There are 10 hidden switches. A switch that is on adds its own fixed numbers to the row, and there is some noise. The rows also spread widely along 14 directions, which tell nothing about the answers.
Known rows, each followed by its switches (1 for on, 0 for off):
[  9   3 -19   4  -9 -15 -17   2  -6   6   7  -7  12  -9  -3   3 -14  -2
  10  -4   7  10   0  -6  -3   2  -1   2 -20  -5 -18   8   2]
1 0 0 0 1 1 0 1 1 1
[ 13 -10  -8   8   8   0   8  -6  11   3   7 -10 -10   5  -8 -10  -2   2
  -4   8  14  -2  -1  -4   3  -5   2 -14   2  -6   1   2  -2]
0 0 0 1 0 1 1 0 1 0
[ -4  -2  -4  -5   5 -10   1   6   3  -7 -12   2 -16  -9   2 -18  -8  -6
  -4  14  -1  -5  -3   4  -3  -3  -1 -18   0   2  -6  -3  -8]
0 0 1 0 1 0 1 0 0 0
[ -2   8   9   0  -5  -4  -6   3   0 -10   0   5  -6  -7   0  -6  -1   3
   5   5  -6 -10   6  10  -9  -7   0   5  -1   1 -10   9  -5]
0 0 1 1 1 1 1 0 0 0
[ 14  -7   2   7  -8   3  10  -5  17   4   1  -5  13   9 -10   2  18   2
   2 -11   1   2  -6 -13  10  -9  -7  -7   9  -9  13   2  14]
0 0 0 0 0 1 1 1 1 0
[ -4   2  17  -4  -8  -4  -1   9   4   2   0  11   9   4  -6   4  11 -10
   1 -13 -17  -4  -2   4   0  -2  -8   1  17   2   4   2  11]
0 1 1 0 0 1 1 1 0 1
[  2  12 -16   6 -10   0  -8  -3   7   1  -4  17   8 -14   1  -1  -7   0
   3   4  -4   6  -3   1  -5  -3  -7   7  -2   0   2   2   2]
1 0 0 0 1 0 0 0 1 0
[ -2   3   5  -3  -3  -7   2   8  -6  11  13  -1   8  -3 -19   2 -17 -12
  -2  -6  -2   8   1 -13   4  10  -1  16  14   1 -14  14   1]
1 0 0 0 0 0 0 1 0 1
[  3   1  -6  17  -3  -4   4  -8   3   8   7  -4  -5  12  -5   0   1  10
  -2  -3   2  -3   2  -6  -2  -9  -3 -10   0   7 -12  -2   7]
0 0 1 0 0 1 1 0 1 0
[ 11   6   9   5   0   7  -7   6  24 -14  10  20   3  -3   7   0  13  -2
   0  13  -9 -11   0  24 -14  -4  -2   8   4  -4  15   0  -7]
0 0 1 1 1 1 1 0 0 0
[ 20  -2  -1  19   0   5  10  -1  20  12   5 -10  -1  -4 -17  -6   3   3
  17   0  10   2   0  -9   9   0  -2 -10  15 -12   8  15   2]
0 1 1 0 1 1 1 0 0 0
[  0  -1  -5   1   8   1  -1 -14  12  -9   3   8  -4 -17 -10  -6 -10  -1
  -6   5   8  -6  -5   3  -6 -16  -5   2   3  -4  12  -2  -1]
1 0 1 1 0 1 1 0 1 0
[  5  -1 -17   9  12  -2  -1  -4   5   2   9   5   0 -21 -13   1 -17  -1
   9   8  12  12  -6 -11   3 -14  -2  -6  -8  15 -13  -4   1]
1 0 1 0 0 1 1 0 1 0
[-10  -2  -7 -21   0  -6   1  -3 -28 -12 -29  -3   0 -14   5   3 -18 -16
  -1  -4  -3   6  -2   9   6   7   4   7  -6  -3   4   3 -12]
1 0 1 0 1 1 1 0 1 1
[ 11   0 -23  12  -3  -3  -2  -9  13  -3  -9  -4  -5  -1  -2 -11  -4   4
  -1   7  13   1  -7  -1   3 -10  -2 -23  -9  -6   7   3   1]
1 1 1 0 0 1 1 0 1 1
[ -4  -8   6  -4  11 -11   2   5  -4   9   4  -9 -19  -2  -7 -13 -21 -13
  -9   4   2  -5   3   9  -8  12   3  -5  12  -6 -11   4 -11]
0 0 1 1 0 0 0 1 1 0
[  4 -14   8 -15   2  -9   5  -3 -16  -1   6 -22   5   3  -7   8   4  -4
  12 -17   2  -8  10  -8   4  -4   5   6  -4   0  -8   7   0]
0 1 0 0 1 1 1 1 1 0
[  6  -1 -27   3  -5 -12  -6   1  -5   1  -2  -3  -4   5   8  -4 -12  -2
   2   8   6   6   1  10  -4  10   5 -13 -23  -2 -10   0  -6]
0 0 0 0 1 0 0 0 0 1
[  4  -4   0  10   7  -4   8  -6  22   6   0   6  -2 -15 -13 -10   4   2
   6   1   3  -6  -5  -6   0 -16  -9 -18  10  -4  15  -8  13]
0 0 1 0 1 1 0 0 0 0
[ -7   6 -13  -2   1  -8  -3   2  -4  -9   1  21   3  -9   3   3 -10  -3
   0   7  -5  -2  -1  -6  -7 -15   1   0 -13  27 -15  -7   1]
1 0 1 1 1 0 1 0 1 1
[  9   0 -10  13  -2  -5   0   2  11   8   8   0   8   7  -5   5   1  -3
  -1  -7   1   7  -8  -6  -2   1  -6  -9   5  -4   2  -2   5]
1 1 1 0 0 0 1 0 0 0
[ -5 -10   4  -4  25  -7   6  -2 -12  14   5   2 -11 -10  -5   3 -16 -15
  -7   0  -2  -3   2   8  -3   6   0   5  16   8  -7 -10 -11]
0 1 0 0 1 1 1 0 1 0
[  6  -6   6   0   5  -1  13  -1  -7   2  -4 -14   1  -2  -8   5  -7  -9
  -1  -5   4   2  -3  -1   5   7   4   6   7  -5  -2   6 -13]
0 0 1 0 1 0 1 1 1 0
[ -4   6 -12   2  -6  -8   1  -3   9   0   2  15  -3  -6  -9 -10 -10  -4
   4   6   0   1   0   3  -4  -5  -5 -11  -5  10  -3   0  10]
1 0 1 0 1 1 1 0 0 1
[  2   3  -3   6  -7  -3  -8   2  -4  18 -11   5   8 -10  -1   4  -5  -6
  14 -15 -13   4   5   0  -1  11  -7   1  20 -11  13  10   6]
1 1 1 0 1 1 0 0 1 1
[  4  -2 -22   5  -3  -4   6  -3  -2   1  -2 -10   1   8  -5  -4 -16  -4
  -3   3  13   6  -4  -8   7   2   5  -5 -10   2  -6   7  -2]
0 1 1 0 0 0 0 1 1 1
[  2  -2 -20   1  -6   2   3  -8  -4  -6 -10   3 -12  -2   5 -11  -4   6
  14  10   3  -5  11  -3   2  -7   5  -8  -7  11  -3  13  -2]
1 1 0 1 1 1 1 0 0 0
[  3  -7  -4  -4   8  -4   5   2 -16  -6   1 -10   1  20   9  13  -3  -8
 -14  -1   1   2  -4   8   0   6   9   4 -10   6 -11  -8 -12]
0 0 1 0 0 1 1 0 1 0
[ 24 -14 -11  12   5   8  11  10  15  13  13   0   6   9  -4   3   4  -6
  24   7   5  12   6  -2  10  10  10 -16  -2  13   4   5   5]
0 0 1 0 0 1 0 1 1 1
[ -6  13  -5   4  -9  -2   2   5   0  -8  -9  21  -2  -4   2  -6  -1   3
   5  11  -8  -2  -1  -8   3 -21  -2  -3  -3  27 -21   0   7]
0 1 1 1 1 1 1 0 1 0

New rows. What belongs after each?
[-1  4  3  0 -4 -9 -7  2 -1 -5 -4 -2  2 -2 -4  1  1 -1 -3 -5 -4 -2 -5  7
 -3 -5 -5 -6  0 -9  0  0  2]
0 0 1 0 0 1 1 0 0 1
[ 1  3 -5 10 -5  1  3 -7 -4  6 -5  5  3  3  3 11 -1  0  4 -8 -6  4  1 12
 -3  6 -3  4  2 -3  5  0  0]
0 0 1 0 1 1 1 0 0 0
[ 11  -4 -16  16   8  -5  -5  -4  19  -2   0   7  -6  -8   2  -7   6   9
   4   7   7  -4  -8  -2  -4 -26  -6 -29  -9   6   0 -13   6]
0 1 1 1 0 1 1 0 1 0
[  2   9  14   2  -8   1  11   4  25  -6  15  12   8  -2 -19  -9   4  -3
  -4   6  -2  -7  -4  -9   0 -14  -5   9   8   8  -4   4  11]
0 0 1 0 1 0 0 1 1 0
[ -1  -3   1 -11   1  -5  -3   2   0  -8   1   4  -1  -7   3   1  -3  -9
   8  -2  -7  -3   4  18 -11   6   0  -1  -5   0   7  -1  -5]
1 0 1 0 1 0 1 0 0 0
[ -6  -8  -7  -2   0 -10   6 -17 -18   8 -13 -22 -17   2  -8  -9 -14   2
  -3 -11   7  -1   5  -4   4   2  -1 -12   4  -9  -7   7  -1]
1 0 0 0 0 1 1 0 1 0
[  0  -1   3   0   8  -2   5  -2   6   0   5  13   4 -13  -6   2   2  -1
   2   2  -2  -4  -2  -4   0 -15  -3   4   4   7   2  -7   6]
0 0 0 1 1 1 0 0 0 0
[  5   2   0   2 -14  -9  -2 -13  -2  -2 -13 -19   0   2  -5  -3  -3   3
  -5 -13   4  -5  -3   3  -2   0  -5   0   0 -25   4  12  -3]
1 0 1 0 1 1 1 1 1 0
[ -9  -6 -13  -7   6  -5  -2   0  -8  -8  -5   3 -19  -8   2 -15 -20  -8
   1  11   4  -6   5  10  -6   0   4  -5  -4   9  -9   7 -11]
0 1 1 1 0 0 1 1 0 0
[ 10   3  -1  -7  -3  -9 -15  19  11  -9   3   5   9   2  11  -1   5 -14
   1   5  -9   1  -5  11 -10   7  -2  -5  -4  -5   0  -3  -6]
1 1 1 0 1 0 1 0 1 0
[ 16  12   5   5 -19  10  -9  -5  21  -8  12   4  14   2  -7   2  16   5
  13  -4  -1   3   0  14  -1  -6  -7  11  -3 -14  12  12   8]
0 1 0 0 0 1 1 0 1 0
[  0 -13  12 -13   6  -9  11   0 -15   3  -3 -20   1   0  -8   6  -6 -14
   2 -18   0   0   2   2   0  11   3   1   8 -14   5   3  -5]
0 0 1 1 1 0 1 0 1 0
[  5   8   1  12   4 -12 -16   8   8   3   1  10   9 -25  -4   6  -1   1
   3  -5  -6  -4  -9 -10 -10 -16 -11  -3  10  -4  -1   0   0]
1 1 1 1 1 0 1 0 0 1
[ -7   4   5 -12   1  -8   2  -2  -2 -11  10   5   6  -5 -13   4  -6  -7
   0  -3   1   1  -3   9   0 -10   0   6 -15   8  -7  -6  10]
0 0 1 0 0 1 0 0 0 1
[ -7  -3  -2  -8   7 -13  -1  -3   0  -5  -5   5   5  -2   4   4  -4 -12
 -21  -7  -5  -8 -11   3 -10  -6  -6   2   2   0   4 -14  -3]
1 1 1 0 1 0 1 1 1 0
[  6 -10  -3  -3   6   6   7  -8  -6   8   2  -3   2 -10  -8  11  -7  -8
  22 -11   2  15   3  16   4   9   1  -1  -1  -3  12   0   2]
0 0 1 0 0 1 1 0 1 0
[ -5   0  10 -15  -2  -2   9   9   7  -4  -3   8   3  -4 -17 -10  -4 -20
   2  -2  -6   3  -3  -2   9   2  -3  -2  18   2   8   7   9]
1 1 1 0 0 1 1 0 0 1
[  3   0   7   2  -3   3   6  -5   2   5 -13  -5  -3 -26 -15  -5 -11  -5
  15  -7   0   1   1   2   4   7  -3   3  20 -15  16  21  -7]
1 0 1 0 1 0 1 1 0 1
[  6  -8  -5   1   1  -5   4   3   1   0  -5 -13   6   2  -4  -3  -3  -3
  -5  -5   5  -4  -5 -18   5  -4   1  -7   4  -7   4   5  -1]
0 0 1 0 0 0 0 1 1 1
[ 10  -8   8  -2   9   0   8  -4 -11   1  -6 -22   0   3  -3  12  -2  -8
  -2 -12   5   1  -4  10   4  10   6   2   6 -14   9   5 -15]
0 1 1 0 0 0 1 0 1 1
[ 24   1   2  24   4  -5   3   5   6  18  -2 -15   4  -5  -9   8   1   3
  10  -3   6  10  -8  -6   8   3   0 -14   8 -12  -7   5  -7]
0 0 1 0 1 1 1 0 1 1
[  7  -7 -11   5   0   4  -4  -1   4  -2 -12   4   4   5  16   6  11   0
   0  -7  -9  -6  -3   1  -5  -4  -3 -10   6  -1  20  -5  -3]
1 1 1 0 0 0 1 0 1 0
[ -4  -2  -7  -2  12  -6  -5   6   3  -4  14  16   4  -6   2   4  -3  -6
   1   5  -6  -9   1  -6 -11 -13  -2   3  -2  24  -8 -11   0]
0 1 1 0 1 0 1 0 1 0
[ -9  -2  24 -28 -10 -16   1  10  -9 -11  -8 -11   6  -2 -12  -5   4 -16
   5 -17 -11  -6   3   4   3   2  -4  -2   5 -13   2   6   9]
0 0 1 0 1 1 1 0 0 1
[  1  -6 -14   1   0   0   4  -6  -1  -1   9   6   2   9   0   3  -2   0
   1  -1   2  -3   5  -3  -4  -5   2  -4  -7  13   0  -3   6]
0 0 0 1 0 0 1 0 1 1
[ -2  -6  15 -23 -10 -19   2   3   6  -5  15 -15  -2   1 -23 -17  -2 -12
  15 -10   3  -7  10   6  -3   1  -2 -13  -8  -7  -7   9  16]
0 0 1 0 1 1 1 1 1 1
[ -2  -7  -5  -5   7 -12   1   6  -3   1 -11  -1 -13 -10  -2 -15 -15 -12
  -3   7   2  -4  -1  -6   1  -2   1 -13   7   4 -11   4  -7]
1 1 1 1 1 1 1 1 1 0
[  8   5  -5  11   7  -2   3   1  24  -4   8  11 -13   4   3 -15  -1   0
 -12  23   2 -10  -4  15 -11  -4   2 -13  -4   5  -2  -9  -7]
0 0 1 0 1 0 0 0 1 0
[  5  10   5  12 -17   6   0  -8  11   4   2  -1  -6   5  -8  -8   4   9
  14  -4  -3  -4   9  15  -1   2  -3   1   8 -11   6  18   7]
0 1 1 0 0 1 0 0 0 0
[  3  -8   4   2   9  -6  -8   6  -7  -2   0 -10  -7   6   8   0   1   1
  -6   0  -3 -13   4  -6  -7  -6   2  -4   8  -3  -8   2 -11]
0 0 1 1 0 1 1 0 1 0
[ 14   6 -18   9  -8  -3 -14   6  14  -7  10   9   4   3   9  -4   1   1
   2  14   2  -2   1   5 -12  -1   0  -5 -15   0  -4   4  -5]
0 0 0 1 1 0 1 0 1 1
[ -2 -13   4 -15   7  -6  -2   2 -19   2 -10 -11  -5  -3   3   1  -6 -12
   1 -11  -5  -2   5   2   2   6   0   1  13 -10   3   4  -6]
0 1 0 1 0 1 1 0 1 0
[  8  -7   1  -4   0  -9 -13  16   6   1   5   2   8  -3   6  -2   3  -9
  10  -3  -8  -4   4  -3  -8   2  -3  -5   4  -9   3   0   3]
0 0 1 1 1 1 0 0 1 0
[  6   5   1   1  -8 -11 -12   9  -1  -3  -9   2   2  -9   9   1   8   5
  16  -2  -9  -5   1   5  -4 -11   1 -15 -14   9 -14   0   0]
0 1 1 0 1 0 0 1 1 1
[ -4  16 -20  10  -4   8   4   1   6   1  -4  32  -1   3   6  -3 -18 -11
 -12  22  -4   6  -4  15  -3   9   1  12   1  18  -1   0  -7]
0 1 1 0 1 0 0 0 1 1
[  0   7 -12   2 -14   2  -4   8   6  -2 -11  17  -5   4   7 -11  -3  -5
   7   8  -9   2   3   9  -2   4  -2 -13   3   7   2   8   4]
0 1 1 1 0 0 1 0 1 1
[  3  -6  -5 -12  -1  -6  -2   7   0  -4   4  -1   2   6   3  -7  -3 -12
   0   6   0  -4   4   2   0   4   3   5  -5   2  -6   3  -1]
0 1 0 0 1 1 0 1 1 0
[-11  -2  -1 -16   1  -8   2  -9 -11  -8 -14   9  -2 -14  -3  -3  -9 -11
  -6  -4  -2  -5  -3   9   0  -8  -4   6  -1   2   3  -2   1]
0 1 0 1 1 1 1 1 1 1
[ -1  13  -7  11  -7   0 -10  12   8   2  18  19  13  -7 -10   1 -10  -5
   8   7  -5   2   2 -16  -3  -6  -7  19   8  15 -15  11   5]
0 1 1 0 1 1 1 0 0 0
[  1   4  -3  -7 -11   0 -11  17   0  -8  14   3  16   0  -5   2  -6 -10
   8  -1  -6   5   3 -16  -2   0  -2  16   0   5 -11  13   2]
0 0 1 0 0 0 1 0 1 0
[-11  -9  -3 -24   1  -3  -3   1 -14 -14   1   1   0  -2  -1  -5 -10 -13
  -3   0  -3  -9   8  -2  -3  -1   3  11  -2  10  -1   6  -4]
0 0 0 0 0 0 1 1 1 1
[ -5   3  -8   7   1  -9  -8   1  -1   5  16  11  -8  16   5  -2 -10  -4
  -7   6  -6 -11  12  17 -19  11   0   2  -2   8  -8  -1  -4]
0 0 1 0 1 1 1 0 0 1
[  0   5   1  -1  -2  -2   7   3  -7  -1  -2  -3   0   0  -4  -1 -10  -4
   2   4   0  -2   4  -2   2   4   6   7   0   6  -8   8  -6]
0 0 1 0 1 0 0 0 1 1
[ -4  -4  -9 -11  -2  -3   6   1  -1  -7  -3   7  12  -5  -4   2  -2 -11
  -3  -3  -2   3  -6 -12   4  -4  -5   6   2   2   9  -3   4]
0 0 0 0 1 0 1 0 0 0
[ -3  -6   9   1   1  -1  11 -10 -18   8 -19 -16  -6  -3  -2   7  -4  -2
   3 -18  -6  -4   4   7   1  12  -1   4  19 -17  13   9 -10]
0 0 1 0 1 0 1 0 0 0
[ -5  15  11 -12 -13 -27 -14   8   4  -7  11  -1   1   9  -6  -9  -2  -8
 -20  -3  -8  -8  -5  11 -16   0  -8  -3  -8  -8 -22  -5   5]
1 0 0 0 1 0 1 0 1 1
[  2  -2   4  -3  -2 -14  -2   5  -7  -1   5 -11   5  -2  -9   3  -6  -6
   3  -7   1  -2   0  -4   0  -2   0   1  -5  -3 -14   7  -1]
0 0 1 0 1 1 1 1 0 1
[-10  -4   8 -15   3  -6   6   6   6  -1   3   5  -8 -12 -21 -21 -18 -19
  -1   4   0   0   0  -6   2   0  -7  -2  20  -3   0   6   7]
0 0 1 1 0 1 1 0 1 0
[  3  -2 -13  -1  -1   0   1  -3  -3  -1  -8   0  -4   3   5  -3  -6  -1
  -2   5   1   1   1   5   1   4   5  -6  -5   3   1   1  -5]
1 0 0 0 0 0 0 0 1 1
[ -6  10  -5   8 -10 -12  -5   9 -14   3   7  -1  11  -5 -10   8 -11   4
   8  -8  -3   1   1 -32   2 -14  -4  13  -1  19 -36  12   3]
0 1 1 0 1 0 1 1 0 0
[ -1  13  -9  -1  -7 -10  -7   8  12 -13   9  14   8  -6  -7  -9  -5  -3
 -10  14   0  -3  -8 -16  -3 -16  -5   2  -7  12 -16   1   2]
1 0 0 0 1 0 1 0 0 1
[  6  -6   0   2  -3  -4  -1   2  -1   1  -5 -10   4  -3  -5   1  -3  -3
   3 -10   1  -1  -2  -7   0  -1  -2  -5   7 -10   4   9  -1]
0 0 1 1 0 0 1 1 1 1
[  3  -2 -14   6  -3  -7  -7  -1   6  15   3   6   5  -3   1  -1  -4  -5
   2  -7  -5   4   0   3  -9   8 -10  -5   6 -12   9  -4   7]
0 0 0 0 1 0 0 0 1 0
[  9  -2   7   9  -4  -7  10  14  -8  10  -8 -12   6  13   0  10   2  -7
  -4  -8  -5   7  -7 -10   8  12   2  -1  13  -4 -13   6  -9]
0 0 1 0 1 0 1 1 0 0
[  4  -7 -10   4   8  -4   0   1 -10   7  -3   8   2   0  10  14   3  -2
   8  -3  -8   6   2   5  -2   3   2  -5  -3  14  -4 -10  -3]
1 0 0 0 1 1 1 0 0 0
[ -4  -7 -14  17  10   0  -3 -16 -11   3 -16  -3  -3 -16   4   8  -9  11
  -8  -8   1 -10  -6 -13  -4 -17  -6   3  11  -2   8  -1 -12]
0 0 1 0 0 0 1 1 0 0
[  3  -1 -22   0  -2  -4  -1  -5   3 -17  -2  -2   0   4   5  -6  -6   0
  -4  11  10  -4  -3   1  -3  -7   3  -2 -21   0   0   0  -5]
0 0 1 0 1 1 1 0 0 0
[-10   8   4  -5  -5   1   7   2   9  -8  -1  22   6   1 -11  -5   1 -10
  -8   2  -9  -3  -6  -1   4 -11  -8   4  11  12   6  -2  12]
0 1 1 0 0 1 1 0 0 1
[-11   7  10 -13 -18 -14  -7  22   6   2  -6  16   3   7  -3 -13   3 -17
   0  -5 -23   3  -2   1  -2   5 -12 -17  13   4  -7  -2  17]
0 0 1 0 0 0 1 0 1 1
[  4  14  15   9  -4  -8  -5  -2  25   6  13   5  -2  -8 -17 -10  -2  -4
  -4  -2  -1  -5  -6  21 -11   1 -13   3  13 -23   7   3   7]
0 1 1 0 1 1 0 0 0 0
[ -4   9 -19   4 -12  -7 -11  12  -1  -5  -1  12  -1   6   4  -9 -12  -2
  -3  14  -4   6  -2 -14   0  -6  -3  -6  -7  19 -26   3   2]
1 0 1 0 0 1 1 0 1 0
[ 12  -1  -5 -13  -7  -3  -3  18  10 -11  11   2  14  10   2  -3   6 -15
   7   8  -1   6   0   3   4   7   4   5 -12  -2  -3   5   2]
0 1 0 0 1 1 0 0 0 0
[  6   6  -8   1  -2  -6  -9  20   3 -11 -14  11  10  -6   9   1  -3  -9
  -9  10  -5   7 -16  -8   3  -5   0  -4  -2   1  -4  -1  -7]
1 0 1 1 0 0 0 0 0 1
[ 11  -5  -5  20   3   7  20  -9  -7  19   3  -9 -13  15  -3   6   0  11
  10  -2   5   2  10   1   8   6  11  -6   7  11 -10   8  -4]
0 1 0 1 0 0 0 0 0 0
[-10   0  -4  -5  -3   1  -2   4 -19  15  -9   7 -11  -9  -2  -5 -30 -20
  11   1  -9   8  14  16  -2  30   2  14  18   1  -3  20 -12]
0 0 1 0 1 1 1 1 1 1
[ -3   1  -2  -5 -12 -11   8  -2   6   1  11   0  -3  15 -12  -8  -2  -7
   5  -4   0   2   5  12  -4   7  -3  -9  -8  -1  -5   0  14]
0 0 1 0 1 1 1 0 0 0
